The rows are grouped in 4 ways, from coarse to fine. Each group lies inside one group of the grouping before and may be the whole of it. The rows also spread widely along 13 directions, which tell nothing about the answers.
Known rows, each followed by its group in each grouping:
[ 34   2  20 -12   8  -7  19   3   5   7  26  -8  13  -6 -26 -20  21  -2
   8  29 -12 -71 -57  70   9 -46   8   0 -25 -51   9  23  28 -17  39  13
 -16   8  -8   3  -8] | q279 Lupo goz kova
[-47  35  24  -7  -3 -13  47  16   1  21  21 -26   0  26  -5  30 -12 -79
  31 -18 -44  -7  22 -18  23   0 -44  -9   5  25  -1 -12   6  -7 -22  -7
 -29  -6   7 -15  32] | q768 rap Libaz dimog
[ -5  26  10  24  -8  -9 -16   9  15   8   3  16   6 -20  -4  38 -48  25
  -8 -12 -32 -29  -1  64  25 -19 -24 -10  -2 -23   1  71  -5  38  27   2
  28 -24 -11 -45 -13] | q279 zom miraf sikad
[ 14 -10 -59  10   7 -25 -16   0  31  -6 -64 -18 -18 -46 -25  51 -17   4
 -16 -12   0  50   4  15  12  21  11  -4 -11  -5   0 -49  -4  -8 -36  11
   3 -35  22 -26   2] | q10 Lozo Fovek bip
[-15  13   2  45 -21 -16  40  -4  17  25 -32   1  27  -5  -9 -25 -10  -7
  66   9  -5 -20  29 -47  31  -9   6  -3 -19 -11  53 -16  30  29 -20 -36
   6 -32  20   6  16] | q768 Mib gek gaba
[ 25 -21  11  20 -46   2 -57 -22 -41   3 -46  15 -23 -26  23  20  -2  37
 -41  -8 -41   8 -29  25  -3  11   5  15  40   4 -59  16 -33  44  52  17
  33  -6   3 -13 -32] | q768 Mib gek giv
[-12 -52  47 -34  66 -11   7  37   0 -18  25   3  -4  10 -29  -1 -12  29
 -16 -21 -23 -39 -19  38   8  -5  25  -5 -16 -47  58 105  20 -10  -1  17
  44  48  29  39  -6] | q768 Mib subof vefer
[  2  10 -52  24 -34 -13 -31 -12  19  -2 -26 -16 -38 -42  57  28  -6 -24
  11  -4 -12  53   2 -13  -4  48  24   5  19  28 -67 -61 -14  10   5  14
 -10 -29  -4 -18 -10] | q279 san sur Non
[ 35 -13 -10  -7  30 -14 -21  15  27 -13 -30  -4   8 -37 -40  19 -21  40
 -29 -22   6 -19  17  68  -2 -24  -5 -13  -7 -14  54  39  -5  -6  -4  -4
  33 -17   0 -32 -28] | q10 Lozo Fovek vusad
[ 30 -20  -1  -9  16 -40  15 -20 -24 -61 -16  19  35   8 -69  23  31   6
   8  23  47 -12   7  -1   4 -21 -16  14 -39 -11  63   6   1 -17  -7   6
   4  -4 -15  -8  13] | q279 Lupo moluk Vevaz
[ 38  -7  26  30 -54  39 -41 -13 -22  34 -34  -4   4 -18  10 -24 -10  37
 -10  -7 -50 -42 -11  31   7 -18  11 -14  16  -3 -11  27 -18  49  55 -25
  39   3  11  -5 -31] | q10 Lozo deso fuso
[ 64 -29 -17  10   2  34  -7  26  23  -1 -22 -43  17 -48 -41 -30  15  16
   8  21 -17 -48 -19  80   7   3  53 -23 -32 -46  19   0  58  13  45 -23
  49  43  13   1 -42] | q10 tel nuzik tuzap
[-15 -28  -6  -4  57  29  13 -22 -24  -9 -30 -17  19   5 -56   7  23  36
 -29 -25  31  33  14 -34 -12  -2  12 -26 -19  -5  21 -22  -2  -9 -35  20
  -7  19  61  25  10] | q279 san sur nes
[ 10  15 -42 -26  19 -48  32  45  84   8  16  -8 -14 -26  36   8 -25 -22
   1 -10  -2  16   3  42 -29  -4   3  -9   0  63  60 -13  16 -41 -34 -34
 -25 -35 -31 -18   3] | q10 Mar lun bado
[-37  29   5 -35  37  47   4   6 -14 -10  50 -28  16  24 -55  19  -4  -4
 -23 -47   0  -2  15  20   9 -11 -24 -57 -10  11   0  57 -20 -18  -2  21
 -20  21  24 -19  23] | q279 Lupo mab Vebap
[-30  12   7  19  14  33   0  11  -5  -6  22  -3  15  10  -9  10 -24  22
  -1 -19 -21  -2  16  11  22  11   2 -26 -12 -19  -7  58  23  34  21  -1
  35  24  22 -12  -2] | q768 rap Gad Bebig
[-47  39 -34 -20  35  46  38 -21  -4   9  68 -21  -6  36  13  -9  30 -24
 -13  -7  25  35 -28 -28 -16   4  -3 -30  -9  23 -66 -45  13 -38   0  40
 -82  20  22  11  41] | q279 Lupo goz dufim
[ 10  12  38  33 -24 -34  25 -31  -5  56 -56  17  10 -19  -2  -6  -8  23
  15   1 -17 -35  -3  -2  -2 -64 -26   6  11   3  46 -27 -23  13 -20 -23
 -19 -63  10  -2  -3] | q279 Lupo mab fefu
[ 29 -12 -11 -25 -27  14   1  48  33  16   1 -60   2 -34   9 -15  15 -38
  -6 -16 -40  -6 -16  54 -21  25  27 -34  17  61   3 -18  11 -15  25 -38
   3  21  -6  -9 -21] | q768 Mib mitus Fovez
[ 12 -22 -14  -1  -5 -20  15 -17 -11 -14 -10  12   6  15  -5  -6  29   4
  14  20  17  10 -27 -39  -1  -2  24  11 -20  11  24 -19  -2 -13 -11   2
 -21  -8   9  31  18] | q279 san sur nes
[ 25 -14  30   8 -39 -59   8  29  37  26 -23   1 -10 -24  44 -19 -18 -15
  42  -2 -43 -48   1  22  -1 -23  12  15  19  32  71  20 -10  -4  -1 -55
  17 -46 -27   3 -22] | q768 rap Libaz dimog
[ 17   9  56  14 -11  10  14 -19   0  43  16  13   4 -11  74 -52  12  29
 -10   0  -9 -46  -6  26 -60 -45 -15  -1  42  52   6 -13  -2  10  45 -28
  -8   4 -29   5 -38] | q279 Lupo moluk Vevaz
[  0 -26   0 -11 -37  -1 -42   4  -8 -32   9 -15 -38  -7  56   1   5 -30
  24 -24 -14  23  25 -36 -12  54  36  -9  20  57 -11  13 -39  -7   9  -6
  17  16 -15  17  -2] | q279 Lupo mab fefu
[ 20 -44  25  23  11  19 -35 -45 -61 -13 -43  25  -1 -11 -18  24  17  69
 -59   3  -2   4 -35  20 -11  -9  -1  15   4 -31 -39  10 -16  35  40  41
  30  26  27   8 -24] | q279 zom miraf sikad
[ 11 -46  51  14  34 -28  11   7  14   9 -18  13  -2 -22   5 -17 -11  45
  14  11 -16 -46 -13  29  -1 -21  36   8 -19 -57  62  43  30  13   2  -7
  45  19  16  39 -23] | q279 Lupo moluk Vevaz
[ 10 -27  48 -13  -4  -8  -9   6 -26  -9 -39 -29  13  -5 -45  21   2 -22
  12 -38 -25 -19  52 -11   1  -5 -17 -18   7  29  63  21 -40   5 -23 -22
  28   7  16   3  -7] | q279 san sur nes
[ -9 -11  41  40  -1  -7   7 -41  -6  52  -3  35 -30  -5  92 -56   1  43
  21  12 -13 -35 -28 -36 -22 -33  25  28  23 -20 -13 -13   0  20  16  11
 -13 -18  15  53 -19] | q279 san sur Non
[ 25 -34  24  33 -33 -23  -4 -31 -16  48 -56  46 -22  -4  54  -1  -3  52
 -34  25 -41   7 -62  -5 -20 -20  11  37  19   8 -11 -29  -6  33  13  -7
   7 -16  12  32 -11] | q10 Lozo deso fuso
[-34 -45  93 -22  19   8  -7 -10 -77 -13  17  10 -24  43   9  15  13 -21
 -15 -22 -51 -20   1 -32  -2  18 -21  20  25 -11 -24  56 -14  21  21  40
  32  75  24  46   5] | q768 Mib gek gaba
[ 15 -14  16 -14   4 -63  42  25  24  -4   8  37   5  23   7  33 -10  -6
 -13  29 -25  -6 -39  30  -7 -13 -18  28 -18  21  58  22  30  -8 -10 -18
   4   3 -32   4  17] | q10 Lozo Fovek vusad
[-25 -33  78  -2  24 -25  31   0 -17  25 -11 -18 -17  10  -1 -11   0 -45
  57 -12 -42 -52  20 -44  17 -14   4  12  -8 -38  51   7   0  -4 -36   6
   5  20  38  60  12] | q279 san sur Non
[ 27 -16 -57  -2  -9  41 -16   3  -1 -36   8  -9  33  -2 -29 -33  31  46
 -17   2  37  18 -19   6  -5  19  49 -31 -21  24   8  21  13  -1  36 -15
  12  17   7  -2  -5] | q768 Mib mitus Fovez
[-54  22  47   4  20 -48   0   1   9  36  -7   8 -53 -20  55  42 -51 -35
   8 -43 -52  -8  39   1   2  -7 -52  22  52  -3 -21  15 -26  12 -26  32
  -4 -37   4 -16  -6] | q768 Mib gek giv
[ 31  25  17  12   9  30  -8 -22 -26 -25  26  -1  33 -17 -34  -9  24  18
  -7  16  15 -57  -3  69  -1 -32 -25  -8 -12 -45 -29  26  23  20  71  27
  16  26 -20 -39 -31] | q279 Lupo mab Vebap
[-33 -11   7  14  68  -9  42  -3  15  -2 -12   7  11  -5 -11  34  -7  30
 -28  -5  15  44  16   6 -24   9  -8  -7 -18  -9  16 -21  47   8 -34  12
   9  28  26   3   4] | q279 Lupo goz kova
[  0 -10 -40  14 -37 -24   0 -10  21  11 -24 -10 -24  -9  37 -19   7 -23
  58   5   0  19 -10 -68  16  20  54   2 -10  20  14 -43 -20 -15 -30 -13
 -31 -47  16  34  23] | q279 san sur nes
[ 17   5 -25 -11 -46 -27 -29   0   5  -4  -6 -17 -38 -21  46  11   7 -45
  11 -11 -22   5 -11   6  -3  12   2  12  34  47 -38 -27 -43 -23  16   3
 -25 -42 -24 -21  -9] | q768 rap Libaz dimog
[ 47   4 -58  17  -3  -5 -34 -12  21  -4 -57 -16   4 -69 -23  31   2  40
 -43  -3  13  28 -19  69 -13  -4  12 -11   4  -2 -30 -43  -8   6  18  12
   1 -40   5 -48 -39] | q279 san sur Non

New rows, each followed by its group in each grouping:
[ 11  -4  13 -34   8   1 -12  20   8 -12  21 -18  -5 -12  11  21   1  -5
 -39 -25 -17   6  -2  56 -36   5  -9 -24  21  57   2  21 -17 -17  20  -7
   4  21 -22 -20 -17] | q279 Lupo moluk Vevaz
[ 25 -47 -23  27 -21   9   0 -30 -22  -3 -42 -12  -5 -11 -16 -21  40   6
  29  35   7  -2 -53 -39  23  13  60   9 -37 -41 -14 -55  12   1  10  17
 -10   8  41  47  14] | q279 zom miraf sikad
[-17  11 -56  10   5   8  -8  20  72  26   0 -19 -22 -26  40 -28 -41  21
  27 -36   3  19  22 -20   8  13  50 -38  -5  24  38   9  -6 -16 -37 -27
  -6 -45  21   5   8] | q10 Lozo Fovek bip
[-20 -27 -31 -40  67 -33 -21  11   0 -66   1   1 -25  -8 -23  74  -8   3
 -50 -39  25  62  23  17 -14  29 -15   4   3  15   0  25 -22 -36 -34  47
   8   3   7 -22   2] | q768 rap Gad Bebig
[  4 -25 -22   4  43  23  -3 -28 -30 -14 -36  33  18  16 -60  23   2  95
 -70 -12  29  41 -10   1 -12 -17   0 -13 -18  -2  27  26  -4  14 -16  10
  18   6  40   5   4] | q10 tel nuzik tuzap
[ 19  28   2   1  -7 -45 -22 -26   3 -15  27  45 -26 -20  60  17  -4  16
 -18  10   9 -19 -22  52 -27 -30 -34  33  31  11 -36  19 -25  -5  41  33
 -17 -41 -59 -39 -26] | q279 Lupo mab Vebap
[  9  -8  -9   3  30   4 -52 -24 -15 -33  -4   3 -23 -40  10  -2   0  30
 -15 -29  24 -19  25  26  -6  -2  -2  10  25 -34 -35  31 -25   3  32  50
  22  -9   3 -23 -39] | q768 Mib subof vefer
[-32   0 -14 -44  30 -28 -11   9  11  -2  22  10 -38  11   3  60 -27  11
 -51 -32 -20  41 -42  27   0   2  -3 -12   7  16 -12  46 -39 -33 -27  36
 -31 -21  11  -2  27] | q279 Lupo moluk Vevaz
[  5  40 -57  30  10 -21 -10 -46  13 -28 -13  23  -5 -21   4   6  -5   5
  30   1  61   3  48 -27  12 -17 -28  18  -8 -19  -3 -32 -10  -6 -12  30
 -21 -64 -16 -43   4] | q10 Lozo Fovek vusad
[-49   8  14 -31  59  23  13  32  20  20  30 -38 -12   1 -13  35 -28 -11
 -34 -53 -35  20  10  30  -7  12  -7 -45   5  12  -4  33   1 -13 -26  17
  -8  29  40   1   7] | q279 san sur Non
[-11 -14  -9  27  39 -40  28 -35   8  10 -25  37 -10  -8  29 -19   6  43
  12  11  40   3  -6 -38 -12 -36   6  32  -4 -22  30 -33   8 -15 -32  17
 -24 -48  20  24   0] | q768 rap Gad Bebig
[-17  22 -35  30   2 -29  52  14  32 -18 -10  -4  33  -8 -23  21  -7 -34
  48  18  13  19  32 -22  24  25  -7   1 -33   3  32 -32  56  16 -22 -22
   5  -9  -2 -25  22] | q768 Mib subof vefer
[ 20 -15 -47 -27   5 -11  -3  36  55 -20  24 -47 -19 -36  19 -44  16 -46
  51  -5  13 -20  -1   9   4  26  62 -14 -10   7  20  -8  16 -48   2  -5
 -15  -8  -5  13  -5] | q768 Mib gek gaba
[-39  31  44   1  14 -13  38 -37 -22  44  15  -8 -25  12  27   2   7 -63
  31 -13 -15 -40   8 -36  -1 -44 -60  17  23   3 -25 -50 -28 -22 -18  37
 -72 -29  11   7  25] | q279 zom miraf sikad
[ -6   4 -16  38  11 -11  12  11  46   6  -8   4   2 -37  42  11 -26  19
   5   3  -1  15  13  25 -13  17  10  -4  -3  12   6 -11  35  24   6 -15
  21  -4 -10 -19 -19] | q279 zom miraf sikad
[ 17 -10 -67   7  27  16  -4   3  60  11   4 -37 -17 -50  39 -77  16  24
  35 -10  46 -11  -6  -3 -13  -8  77 -23  -8  -9  15 -39  13 -47  -5  -5
 -29 -38  26  21 -22] | q768 rap Gad Bebig
[-25  27 -18  48  25   6  28 -22   7 -18  16  41  31   4  23 -14  -3  43
   8  16  42  15  29 -23  -9   5 -12   9  -9  -7  -5   4  55  41  21   4
  18   5  -8 -19  -5] | q768 Mib gek gaba
[-32  27 -53  29  31  47  27 -14   7  16 -13 -27  20 -17 -28  10   6  17
 -23  -9  15  48  -4  -5   5  19   4 -31 -13 -13 -56 -61  43  17  -1  21
 -20   9  52 -20   9] | q768 Mib subof vefer
[-17  10  -2  38 -35 -20  30 -13  -5  30  -7  38   3  25  35   7  -8  20
   7  29 -31  15 -52 -25  16  -8   6  19  -8   5 -11  -7  21  31   9 -14
 -10 -24   7  12  21] | q768 rap Gad Bebig
[ 31  -9  -9   9 -47 -46 -24  23  17 -20 -31   4   8 -19 -25  33 -27  -2
  29   2 -33 -15  -1  27  37   5  19  -2 -20  -2  54  57 -18  21   2 -31
  37 -36 -15 -19  -3] | q279 san sur Non
[ 10  10 -20 -11  13 -43  25  19  49  17  14  -6 -19 -23  35  -9   1 -18
   8   8  -6 -19 -35  42 -11 -23   7  13   8   9   8 -21  15 -39   0  -1
 -36 -40 -17  -8 -10] | q768 rap Libaz dimog
[  4 -23  26 -10 -41 -46  -9  12 -10   5 -46 -19 -20  -9 -30  46 -12 -44
  29 -14 -58  -6  -6  -4  35   8   4  -2  -6   3  37  12 -40  -2 -32 -11
   8 -23  15   9  22] | q279 Lupo mab Vebap
[-41  15 -27  -1  38 -14  27  36  62  16  35  14 -11  11  24  26 -54  13
  -9 -11 -24  28 -12  17  13  15  13 -17 -23  -3  23  47  36   1 -30  -5
   3  -3  12   1  25] | q10 Lozo deso fuso
[ 22 -32 -14 -21  -5 -19  -6 -21 -25 -35 -10  -1 -10   0  13 -14  47 -18
   1  -3  32  13   2 -40 -31  10   5  19  18  54   5 -40 -30 -34   1  10
 -23  -4  -9  16   0] | q768 Mib subof vefer
[ 53  18 -76 -21 -58 -19 -10  -8  12 -24   3 -13 -13  -6   5  -5  33 -53
  27  21  20   5 -20  -4  -1   5   8   6  -3  62  -8 -52 -28 -42  12 -13
 -51 -47 -42 -23  14] | q10 tel nuzik tuzap
[-17  18 -27   1  64  -8  29 -15  26  21   4  13 -15  -8 -12   4 -16  27
 -10  -5  21  -4  -8  16   1 -36 -10   1 -13 -39  12  -8  21 -20 -31  30
 -30 -30  26   0   7] | q10 tel nuzik tuzap
[-30  -4 -28  19  70 -31  27 -22  37   1 -28  10  -5 -23 -12   3 -14  45
  13 -16  55  25  32 -29  -3 -21  13  -4 -24 -33  53 -22   9 -23 -68  17
 -20 -47  37  12  11] | q279 Lupo goz dufim
[ 51  -8   1   3 -10  18 -31  14   2 -26  16 -24   8 -39  -2  -4  16  -2
  -5  17 -20 -43 -23  85  -3  11  23  -6  -7 -32 -38  24  29  19  78  12
  38  42 -22 -22 -48] | q279 san sur Non
[ 23 -28  61  23   4  -6  11 -38 -56   6 -46  17  22  -2 -52   7  24  34
  -8  20 -13 -44 -23  16   7 -43 -17  17 -16 -57  17   1   6  29  19  17
  23  16  24  15 -11] | q279 Lupo mab Vebap
[ -6 -23  15   4  27 -30   2 -19 -13   7 -21  25 -30   1   3  32  -9  14
 -19   8 -21  -1 -33   3  10 -10  -8  32  -5 -48 -12  -1   5   2 -12  44
   2   0  21  19   8] | q10 Lozo Fovek bip
[-14  22 -82  38  -9  22 -13 -24   7 -27 -21   2  17 -17 -12   8   0  34
   1  -7  43  61  23 -34  14  35  18 -19 -13  11 -28 -22   9  24   1   4
   2 -26  18 -32   9] | q768 Mib mitus Fovez
[-59  18 -13  26  28 -12  42   7   6 -17  12  14   9  20 -12  46 -22 -18
  16  10 -11  43  13 -31  33  42 -10   5 -29 -31 -20   5  61  34 -17  22
  13  24  21  -6  34] | q768 Mib gek giv
[ 50 -40  48  45 -27  29 -18 -20 -24  37 -63 -15  16 -42 -15 -39  16  57
   0  15 -36 -56 -28  44   0 -27  41  -9  -5 -53   6  -5  20  47  49 -20
  49  24  32  23 -47] | q279 Lupo goz kova
[-16  18 -46  10 -20 -22  17 -29  -7 -17   3   9  -9  16   6  27  14 -38
  26  16  21  31 -16 -52  17  11 -10  13 -17  22 -26 -48 -15 -15 -15  23
 -54 -36  -3  -7  43] | q279 zom miraf sikad
[ 20  -5 -18  33 -24  75 -12 -32 -37   0 -28 -24  49  -1 -62 -34  28  46
   3  -7  23 -15   1 -20  18 -14  24 -47 -29  -2   6  -5  -9  27  32 -17
   7   9  43   0   1] | q279 zom miraf sikad
[-13 -21  18  23  32 -43  39 -29  -3  34 -58  20  -3 -10 -20  25  -3  23
  -6   6   1   2 -21 -17   1 -41 -18  21 -12 -24  37 -43  -3  -3 -48  16
 -26 -39  39  20  17] | q279 zom miraf sikad
[ 39 -26   5 -25  -1 -90  10  20  45 -18  17  41 -28 -19  73   1   6   4
  -5  25   6  -9 -39  44 -49 -13  14  38  14  51  50  11  -2 -41   2 -13
 -11 -28 -66   8 -18] | q279 Lupo mab fefu
[ 21 -16   3  20 -43  16   2 -34 -60   4 -33  17  26  25 -48  -8  36  28
  -9  31 -15 -12 -66 -19  30 -16  13   9 -20 -30 -22  -2   4  31  39  11
  -4   4  31  19  18] | q768 Mib gek gaba
[ -1  16 -75  43 -61 -13 -10   8  43  14 -40   8   2 -26  39   6 -28  28
  12  -6  -7  61  -4 -25  11  37  40 -17   6  61   2 -20  -5  29  -8 -47
   5 -59   2 -23   7] | q768 Mib subof vefer
[ 36  10 -35  29 -26  75  -8   2   2  37 -43 -61  14 -47 -30  -5  13   4
 -24  -1 -35   8 -13  56  -2  20  23 -45  -2   1 -59 -68  37  34  44 -19
  17  33  35 -26 -31] | q10 tel nuzik tuzap
[ 27 -10  49   2 -28 -23  32   4 -14  31 -44 -22  20 -10 -35  23  16 -31
   0  10 -46 -28 -15  35  -6 -27 -27  -2  -1  18  29 -40   4   6   1 -29
  -4   4   2  -4  -3] | q279 Lupo goz dufim
[ 23 -30  28  -9  14 -28 -15 -37 -29  -2  -5  45 -23   1  56  -8  26  48
 -46   3  13  -2 -35   2 -57 -30  -7  36  38  32 -10  -3 -35 -10  20  27
 -15 -11 -17  23 -27] | q279 san sur nes
[ -5  -4 -31  27 -14  57 -10  17  41  25  17 -37  -7 -26  51 -49  -5  29
  18  -9 -14  14 -12   5  -6  40  83 -49 -10   8 -25  -4  34  16  29 -28
  15  27  25  23 -15] | q279 Lupo goz dufim
[ 13  -1  -2  10  47 -68  26 -18  11 -18 -21  13 -14 -44   1  26  17 -25
   9  32  22 -22  -3  39  -8 -18 -33  56   0 -60 -16 -53  40 -13   0  53
 -11 -19 -17 -21 -21] | q768 Mib mitus Fovez
[ 50  -3  -2  -1 -45  25 -15  -7 -25 -10 -17 -29  28 -19 -17 -31  41 -14
   3  -5   2 -32   6  18 -17  -9  -4 -15  18  50  -1 -23 -18   3  50 -25
   2   4 -14 -23 -26] | q768 Mib subof vefer
[  2  -1   4  25   7   5   7 -20 -15 -17 -34 -51  -1 -38  -9  -6  27 -67
  61 -11  15 -16  76 -37   5  14 -15   6   1 -14 -11 -83  10  -3  -8  10
   3   4  17 -12 -16] | q768 rap Gad Bebig
[ -7  24 -19  26 -66  18 -18  17  11   3  23  -6  -3   1  38  19 -25 -21
  20   4 -50   7 -20  12  28  39  17 -19  -4  29 -43  31   2  41  46 -19
  15   4 -17 -22   9] | q279 zom miraf sikad
